The same things were measured in two ways. Each way mixes the same 12 hidden numbers, adds some noise and spreads widely along 7 directions of its own, which tell nothing about the thing.
In the rows, zero is written as 128.
Some things both ways: the first way, then the second way.
[ 83 142 151  96 129  96 136 147 149  98  96 153 146 113 143 126 181 128
 107 126 124 136 104]
[123 101  95 103 157 155 135 121 154 148 194 104 110 109  59 129 118 144
 140 120 125]

[117 118 143 143 144 120 108 167 128 123  99  91 107 118 130 110 148  93
 122 155 110 169 133]
[129 102 108 128 122 117 136 143 155 125 173  96  84 106 127 133 148 121
 150 108 152]

[150 139 147 131 163 185 113 164 198 204 131 137 193 134 130 108 136 121
  94 127  69 140 125]
[ 76 135 143 156  85 127 149  82 146 112 163 101 114 117 161 132  93 150
 141  91  90]

[157 142 159 118 123 107 130 142 134  83  99 142 167 137 143 165 155 157
 102 124 140 113 122]
[ 94 104 184 151 125 123 114  42 108 116 141 141 161 148 126 106 128 157
  54 156 148]

[180 124 154 140 122  79 161 136  53 124  86 115 127 141 151  88 122 135
 121 162  84 191 136]
[142 176  92 134 116 131 108 139 166 134 142 114 116 129  96 110 102 110
 148  70 143]

[114 130 141 136 137  95 130 130 124  92 101 113 118 119 143 141 148 142
 131 157 125 155 123]
[177  73 126 104 113 111 147  87 148  60 142  67 142 139 100  90 156 142
 108  88 166]

[ 84 132 106 109 160 138 102 143 150 189 140 125 138 130 111 132 139 108
 124 118  90 172 186]
[146  91  99 144 112 105 129 135  97 115 165 106 125 100 102 121 145 153
 114 166 127]

[134 122 127 162 166 109 106 132 125 150 119  70 115 135 137 133 122  93
 140 168  68 141 140]
[168 138  79 170 138 150 130 160 160 130 109 135 126 137  87 116 159 100
 146 125 119]

[119 114 175 100  99 182 104 126 107 103 170 142 111 134 136 143  83 119
 152 145 117 185 124]
[122  95 147 178 130 135 109 105  71 141 151 146 139 129 114 115 159 141
  94 188 146]

[187 118 117 135 114 109 118 129 127  93  97 141 166 158 104 168 131 156
 118 106 141  83 120]
[116 144 166 152 100 126 107 113 123  96  91 124 145 149 124 126 165 137
 102  75 122]

[117 145 174 101 139 147  77 114 197 111 117  92 161 142 139 115 140 114
  99 164 114 133 103]
[102 147 152 137 109 162 164 124  96 149 163 125 137  82 158 128 101 134
 111 244 124]

[199 167 138 142 160  85 136 139 145 114  72  66 127 143 151  93 148 128
 108 188 118 172 147]
[153  55 155 102 141  85 130 113 136  77  83 119 119 151 139 111 146 126
 116 128 169]

[136 151 145 127 150 107  94 103 174 163  85  73 130 134 125  83 146  97
 114 167  88 115 133]
[125 124 154 138 120 115 113 154 152 152 154 133 147 118 130 113 142 145
 118  96 142]

[197 175 187 150  51 164 160  71 170 113  90  98  77  84 109  33 127  98
 173 201 126 164 105]
[119 182 157 191  71 148 115 101 141 100 141 103 145 139  95  97 173 124
 145 104 145]

[ 71 134 142  75 148 114 125 143  45  58 180 186  77 142 132 171 155 146
 149 144 122 147 127]
[117 173 135 146 110 125 111 115 159  88 127 115 124 124 160 117 119 123
  96 118 152]

[183 159 141 131 119 141 142 156 154 164 103 105 143 121 132  99 147 153
  90 119 141 161 153]
[109 164 113 141  95 129 109 172 118 169 103 149  79 116 209 161  95 107
 135 140 109]

[114 159 111 110 178 138 138  99 174 162 120 124 122 120 110  84 156 128
 155 158  96 144 168]
[152  95 139 123 119 143  99 131 105 169 123 153 130 140 123 142 123 136
  90 160 133]

[215  98 160 134 108 154 201 171  87 126  90 189 187 130 142  85 105 187
 113  96 122 197 127]
[183 136 132 147  21  97 124 104 106 134 114 152 148 145 182 163 108 132
  23 131  90]

[ 90 137 155 162  83 165 120  62 138  91 107 100  87  79 115 101 125 119
 133 150 137  64  83]
[167 123 112 115 145 129 121 166 136 199 111 177 152 140  94 140 131 120
 135 131 101]

[103 106 127 109 107 137 109 131 105 101 109 175 143 122 117 163 119 172
 109  78 186 108 145]
[157  94  97 117 130 111  81 197 213 167 153 132  79 136 144 157 124 128
 158  15 124]

[131 116 144 150  99 120 106 129 130 129  73  77 168 105 156 150 139 121
  85 113 150 104 148]
[139  67 151 127  59  73 115 115 104 148 162 117 157 113 120 123 144 165
  29  75 159]

[200 144 150 131 113  84 188 124 122 118  42 122 130 130 145  63 110 160
 105 121 125 165 118]
[125 141 108 122 140 164  97 160 131 199 152 162 133 120 146 153 105 132
 113 156 118]

[158 143 162 134 140 137  97 101 170  85 108  49 114 152 128 113  98  94
 133 170  94 134 122]
[ 96  85 159 139 129 157 108 117 111 135 114 127 133 120 112 135 161 140
 115 188 162]

[135 155 109 127 139 115 146 105 141 154  86 118 108 118 124  84 127 123
 132 143 127 139 151]
[109 183 109  98 141 145 149 136 122 104 159 120 157 107 180 125  86 129
 185 199 134]

[154 155 189  97  79 120 111 115 123 107  99  97 119 142 151  79 117 115
  86 154 133 145  77]
[134  53 174  73 163  57 123 140  87 108 120 120 170 126 129  98 156 170
 122  96 162]

[ 76 142 191 108 109 169  91 124 175  93 169  81  91 104 139 156 142  64
 142 139  97 121 103]
[132  97 115  97 229 147 106 157 124 128 110 152 125 144  83 126 159 123
 154 152 146]

[148 117  59 150 177 159 181 119 115 168  85 171 114 122  96  53 115 167
 161 140 126 141 151]
[119 101 147 155 122 134 136  79 117 168 149 152 145 138 117 123 131 136
 118 160 115]

[104 156 146  94 110 172 126 112 204  86 117 122 142  98 137 144 152 148
 118 111 188 112 132]
[126  49 176 119  93 111 126 114 152  98 119  96 143 127 136 115 159 158
  98 108 160]

[108 153 136 120 153 144 133 142 137 147 130 131 107 115 131  89 154 123
 124 167 104 180 133]
[123 139 135 152  69 111 146 132 163 105 135  99 125 121 171 112 132 131
 152 108 130]

[151 118  61 104 160  85 145 147  61  97 102 201 105 168 101 117 129 163
 147 132 171 124 119]
[ 89  87 152 135 132 144 105 107  40 188 148 173 127 125 146 174 152 140
 103 203 140]

Other things, the second way, with their names:
<623>: [164 118 111 141 105 137  96 150 172 155 193 116 108 144 128 134 144 139
 150  58 126]
<143>: [142 146 139 118 134 112  96 176 124 165 154 152 143 142 163 129 142 139
 171  93 127]
<81>: [125  93 143 142 163 116  92 130 128 149 112 182 152 157  79 126 163 142
 129 186 130]
<359>: [178 138 105 103  98 102 122 178 140 128 113 127 114 133 131 151 132 110
 152  77 122]
<329>: [124  81 150 123  41  99 128  49 113  79 150  67 108 123 145 131 116 158
  58  85 146]
<319>: [160 101 135 133 132 106 108 107 140  99 106 127  91 146 143 141 138 114
  98 116 146]
<519>: [135 145 149  95 162 117 118 174 137 151 116 171 148 156 148 131 120 139
 200 139  91]
<719>: [169 113 111 120 105  93 108 123 114 132  93 133 123 148 111 128 127 129
 106  89 114]
<233>: [179 134  97  46 232 139 135 189 140  90 158 121  71 146 181 149  82 106
 198  99 123]
<884>: [139 111 132 118 182 143 120 124  78 163 144 157 126 157 135 122 117 124
 180 162 134]
<308>: [167  62 136 136 193 105 102 130 124 118  90 157 139 173  90 109 176 140
 118 121 114]
<878>: [139 170 110 130 106 143 126 158 131 141 166 121 134 116 145 124 115 132
 144 110 121]
<191>: [ 71 136 189 195  41  93  63  97 108 182 117 179 193 142 105 127 176 156
  79 106 157]
<25>: [176 118 111 104 194 136 121 162 102 143 129 180 180 158 140 125 132 135
 152 193 118]
<887>: [106 115  89 109 196 161 178  66 123  88 157 111 142 100  66 106 108 118
 132 245 161]
<525>: [115 181 136 182 124 149 115 121 185 125 100 155 190 156 138  82 143 132
 167 155 117]
<182>: [111 162 159 173 142 105  85 150 107 160  96 195 178 166 187 107 150 139
 176 136 108]
<624>: [157 119 113 171 145 114 157 134 159 124 122 151 130 134 118 106 122 113
 108 152  97]
<274>: [135 142 112 116 142 125 123 137 155 148 153 115  90 123  98 109  93 112
 179 112 145]
<175>: [169  88 154 213  39  99  86 143 119 179 154 167 137 137 137 148 186 145
  23 108 112]
<747>: [148 101 118 142 106 114 125 140 143 133 108 131 102 136 110 133 146 122
 136 140 114]
<166>: [157  86 150 114  94 110 114 113 151 109 106 130 149 152 125 130 136 155
  98 120 114]
<618>: [148 149 144 122 106 132 119 143 161 100  67 134 144 171 145 139 154 125
 158  75  91]
<226>: [ 27 184 145 135 121 157 108  89  98 132 178  96 102 102 154 125  80 133
 174 101 163]
<632>: [156  75 111 144 148 106 135 143 120 146 116 139 104 151  57 125 177 129
 173 118  89]
<310>: [ 96 117 113  92 107 145 126 135 144 124 129 104  78  83 182 173  79 118
  74 138 159]
<507>: [112 146 154 133 116 100 144  87 107  88 130 122 180 119 107  95 131 154
 119 173 127]
<541>: [161 142 107 105 112 130 131 129 143 102 118 108 112 124 123 146 134 112
  86 102 137]
<904>: [128 164 108 130 116 134 154  77  39 115 140 125 132 115 126 140  83 114
  91 180 122]
<224>: [119 110 113 141  88  97 155 102 120 131 186  99 130  98  99 114 110 147
 133 117 119]
<129>: [ 80 148 130  92  99 128  98 154 204 111 115 102  74 114 185 170  82 131
 150  44 128]
<591>: [146 161  86 141 124 110 176 118 184  54 121  78 128 104  72  92 133 112
 128 103 127]
<288>: [148  93 152  86 115  90 113 161 172  85  58 109 100 153 134 144 139 137
 146  31 103]
<360>: [ 86 174 128 122 142 131 134 158 189 131 115 140 102 114 118 152 117 113
 172 111  97]
<431>: [147 131 142  72 155  91 131 147 123  87  85 123 112 139 154 127 115 122
 151 122 137]
<87>: [148  88  71  72 212 140 119 112 117 129 144 137  86 148  84 154  89 118
 187 144 120]
<892>: [108 126 126 159  79 115 120 148  99 136 152 114 100 102 135 160 167 140
 110  82 103]
<401>: [120 171 190 126 122 119 122 106 117  84 103 116 189 160 176  64 134 139
 196 139 166]
<89>: [114  72 185  96  60  80 117 111 102 132 125 116 140 121 153 140 107 165
  60  78 148]
<459>: [125 154 110 141 154 134 137 116 150 151 133 151 136 127  86 116 110 114
 153 175 120]
<10>: [148  98 192 184  60  86 148 121  96 120 154 124 125 123 160 120 171 148
  72 151 108]
<309>: [135 146 115 131 149 131 166 110 153  98 115 119 112 134 142 108 103 101
 157 159 124]
<495>: [ 94 139 122 121 145 142 146 152 171 133 126 133 128 117 112 137 137 128
 178 145 102]
<282>: [138 147 122 130 245 119  99 164 185 161  87 214 145 187  79 104 132  99
 202 128 116]
<661>: [160 106 113  84 180 116  89 173 141 148  95 161  88 148 128 166 124 116
  94  79 123]
<704>: [133  98 155  93 165 104  88 157 109 164 144 178 118 160 235 148  95 137
 144 110 133]
<581>: [ 89 176  97 189  74 159 123  99 174  82 144  80  98 113  85 118 155 117
 161 108 138]
<665>: [133 125 141 134  84 138 118 165  74 148 135 126 138 112 160 151 168 134
 103 133 141]
<50>: [ 73 137 151 149 147 149  81 115 105 177 156 159 167 155 125 124 165 141
 195  93 151]
<449>: [135 138 120 115  95 137  81 156 127 136  80 120 124 133 101 133 124 135
 108  82 133]
<244>: [116 102 136 165  92  80 124 125 117 145 132 147 144 107 120 143 164 144
  81 129 121]
<532>: [ 94 239  77 171  65 168 164 129 190  95 172  82 122  71 135 120  88 101
 164 174 132]
<66>: [133 118 131 130 148 117 145 138 139 127  96 139 134 141 106 121 169 125
 154 120  99]
<363>: [139 148  86 156 113 136 143 106 127 128 161 128  68 117 130 168 109 105
 102 132  89]
<434>: [156 159 113 117 137 106 168 136  94  75 113 113 141 117  90 113 141 121
 130 151 110]
<739>: [121  55 175  54 155  67  92 139  70 128 100 143 130 141 151 142 133 162
 118 113 159]
<659>: [161 198  78 167 127 161 182 165 182 102 139 112 129 102 109 102 126  93
 138 156 102]
<163>: [ 92 140 133 117  95 143 113  98 118 117 107 134 161 113 134 148 107 143
 105 194 139]
<724>: [156 132 101 142  98 114 149  98 150 108 119 122 129 140 111 120 104 116
 124 129 108]
<715>: [ 92 175 162 131 113 126 120 125 178 133 154 131 198 149 199  93 125 158
 187  31 121]
<235>: [123 108 148 152  73 106 139  78 106 113 111 136 140 146 168 147 126 146
 101 131  78]
<225>: [ 86 150 124 113 132 132 126  93 123  97 100 114 161 121  99 104 108 144
 150 176 141]
<533>: [143  92 114 177 164 159 113 158 149 161 108 141  85 140  87 127 197 102
 145 117 126]
<201>: [130 138 114 128 144 151  98 127 173 107 154 112 104 146 109 128 144 119
 180  87 159]
<259>: [135  87 142 119 171 136 121 186 145 154 139 144  95 134 114 159 156 141
 144  77  80]
<742>: [102 106 145 118 144 131 130 149 140 109 151 102 122  99 140 130 147 138
 111 115 165]
<667>: [ 88  60 187 106 148 145  77 115 165 173 170 143 141 147 137 129 138 173
 138 120 161]
<900>: [144 162  97 113 108 123 142 155 155 109 121 136 137 107 139 148  98 124
 108 179 105]
<898>: [183 105 100 153 168 128 162 129 157 118 112 127 168 139  33  65 159 115
 140 145 126]
<589>: [132 130  91 170 127 137 161  60 132  76 162 104 143 111  61 104 141 128
 107 215 132]
<871>: [122 100 194  64 121  96 152  82  58 111 149 117 173 133 197 110  79 171
  83 123 134]
<793>: [162 165 133 166 160 135 151 152 119 111 100 162 150 159 131 103 172 104
 123 153 102]
<748>: [123 136  83 198  60 150  87 145 130 185 171 118  83  99  92 144 148 127
 124 135 126]
<604>: [188  56 128 129 143  98 145 151 128  81 117 104 180 128  83  86 215 151
 103 132 149]
<628>: [ 94 103 139 116 153 128 128  56 102  96 178 103 154 120 108  93 110 155
 117 173 172]
<856>: [114  79 174  97 110 108 114 125  98 146  99 148 149 140 145 144 138 152
  94 123 134]
<682>: [105 150 112 122 135 134 142 132 127 108 120 125 105 111 132 151 111 121
 126 135 104]
<721>: [ 84 147 161 151 123 123 115  88 114 122 107 153 198 145 151  93 141 135
 165 167 170]
<758>: [109  69 121  67 209 117 142  53  76  88 134 114  94 147 122 141  88 145
 163 140 108]
<47>: [191  69  73  76 228 113 126 148 158 106 132 124  83 148  74 134 132 122
 148  94 114]
<755>: [173 135 109 166 117 121 132 163 143 149 109 166 169 140 145 126 163 125
  97 134  90]
<113>: [142 132 156 168 126 140 131 109  94 136  77 146 164 131  75  97 167 121
  47 164 131]

Some of these things the first way, each followed by its name:
[169 134 128  99 110 124 116 134 159 149 100 125 143 138 121  92 148 125
 127 128 157 134 112] | <665>
[ 63 130 105  98 144 163 161 127 104 161 147 208  96 101 130 101 143 149
 148 118 129 112 101] | <715>
[143 126  98 145 128 183 124 144 161 169 127 174 135 103  83 120 152 142
 146 107 150  97 146] | <363>
[129 101 135 111 150 166 152 171  72  95 148 172 126 140 136 118 122 169
 134 135 119 195 122] | <309>
[ 96 119 152 101 141 129 127 143  85  87 138 165 127 134 130 126 154 141
 118 135 117 138 111] | <459>
[121 143 119 136 118 151 125  97 153 141 111 132  89 102 116 122 111 114
 178 161 140 149 157] | <233>
[176 144 134 132  88 106 144 133 146  52  77 145 182 134 117 174 147 184
  79  88 176  98 117] | <288>
[111 126 126 120 164 119 127 150 146 135 105 113 162 126 132 142 157 111
 108 107  96 122 162] | <900>
[ 98  91 102 142 163  92 130 181  70  73 115 161 119 151 109 161 146 145
 115 117  99 126  91] | <66>
[138 157 165 147  77 122 140 109 177  95  60 122 148  95 120 116 143 143
  92 116 149 118 108] | <519>
[162 126 231 139  29 154  96 120 146  62  89  82 181  97 151 141 133 154
  68 124 171 153 117] | <274>
[122  80  94 144 128 109  88 140  82  41 122 148 116 156  90 210 109 181
 134  99 179 100 117] | <533>
[178 184 108 122 119 116 186 112 155 164  78 165 127 105 121  66 157 157
 131 138 157 148 146] | <87>
[173 181 124  76 148  76 159 140 145 158  84 154 154 144 146  82 175 154
 105 143 140 169 149] | <628>
[126 127 173 105  85 163 124 141 117 125 142 152 121 117  99  98 125 148
 121 109 127 194 143] | <748>
[104 152 148 157 134  89 123  93 136 134  94  86  83 113 147 118 110  90
 142 176  86 139 116] | <25>
[112 128 149 151 109 141  75 125 162 130 130  79 143 117 114 152 155  76
 118 145  92  99 114] | <434>
[ 60 159  64 103 174  69 156 126  86 106 121 203  59 124  99 136 178 165
 157 143 137 121 134] | <47>
[190 140 117 138 135 164 175 162 174 187 105 111 140 106 102  68 155 103
 149 111  93 189 187] | <581>
[109 130 126 158 165 146 110 142 125 131 146 153 135 143 116 153 119 136
 118 149  73 120 105] | <235>
[171 114 134 120 113 133 166 153 102 107  97 164 146 133 122 112 114 159
 127 101 143 173 144] | <589>
[139 125 155 155 136 183 173 145 127 135 127 114 112 102 122  81 114 132
 143 152  67 210 146] | <329>
[130 127 131 147 136 104 108 133 116 133  97 123 133 131 142 161 108 148
 111 132 135 144 154] | <704>
[ 99  94 105 132 107 191 140 147 120 111 146 163 114  90 117 176 133 134
 175  97 164 122 143] | <793>
[151 113 147 156  99  81  78 131  55  72 110 100 146 158 149 209 106 131
  93 148 128 115 121] | <226>
[185 125 117 119 185  80 136 173  98 156  86 147 177 178 161 122 124 153
  99 145 104 168 140] | <624>
[ 95 163 118 115 139  96 122 115 101  95 120 115  85 129 123 129 156 120
 115 158 123 130 137] | <739>
[146 180 139 119 104 149 120 100 228 182  99 130 140  93 122 101 170 134
 109 112 174  58 102] | <755>
[115 143 149  99 136 197 125 136 220 167 131 147 132 112 109  83 141  81
 148 131  94 131 106] | <259>
[ 86  82 125 229  87 151  91 133 124  76  96  77 128  84 100 209  93 120
 111 107 121 112 134] | <632>
[118  65 141 121 107 152  80 152  87 116 150 157 157 150 116 173 107 125
 127  92 133 104 102] | <50>
[179 121  92 104 154 102  86 167 184 157  68 177 222 172  84 128 170 179
  93 110 165 138 159] | <10>
[174  97 113 130 151 137 100 148 159 147  84  63 158 155 134 128 109  95
 125 111 124 118 158] | <742>
[ 71 163 105 156 150 103 152  91 142  80  97 133  97  97 107 149 150 146
 136 145 117 110 146] | <166>
[109 101  54 141 182 122 128 154 120 111  94 146 146 137  87 155 163 119
 129  94 123  71 165] | <360>
[ 86 116  94 127 121 133 151 108  62  62 105 152 134 117 141 175 123 164
 126 123 170 119 159] | <89>
[ 95 159 180 129 125 106 100 125 104 102 156 118 114 131 129 140 164 132
  97 169  70 136  87] | <719>
[140 107 122 101 143 220 148 149 178 158 131 114 158 103 138 100 130 118
 143  87 144 135 165] | <887>
[ 98 128 148 117 141 149 137 131 133 137 126 132 155 124 163 132 131 137
 114 150  91 157 113] | <871>
[162 157 113  85 136 100 129 130 162 141  97 169 140 130 100 102 192 148
 141 127 169 126 154] | <201>
[109  96 159 137 130 174  45 117 183 142 149  70 188 136 102 178 124 133
 110 113  87 130 164] | <401>
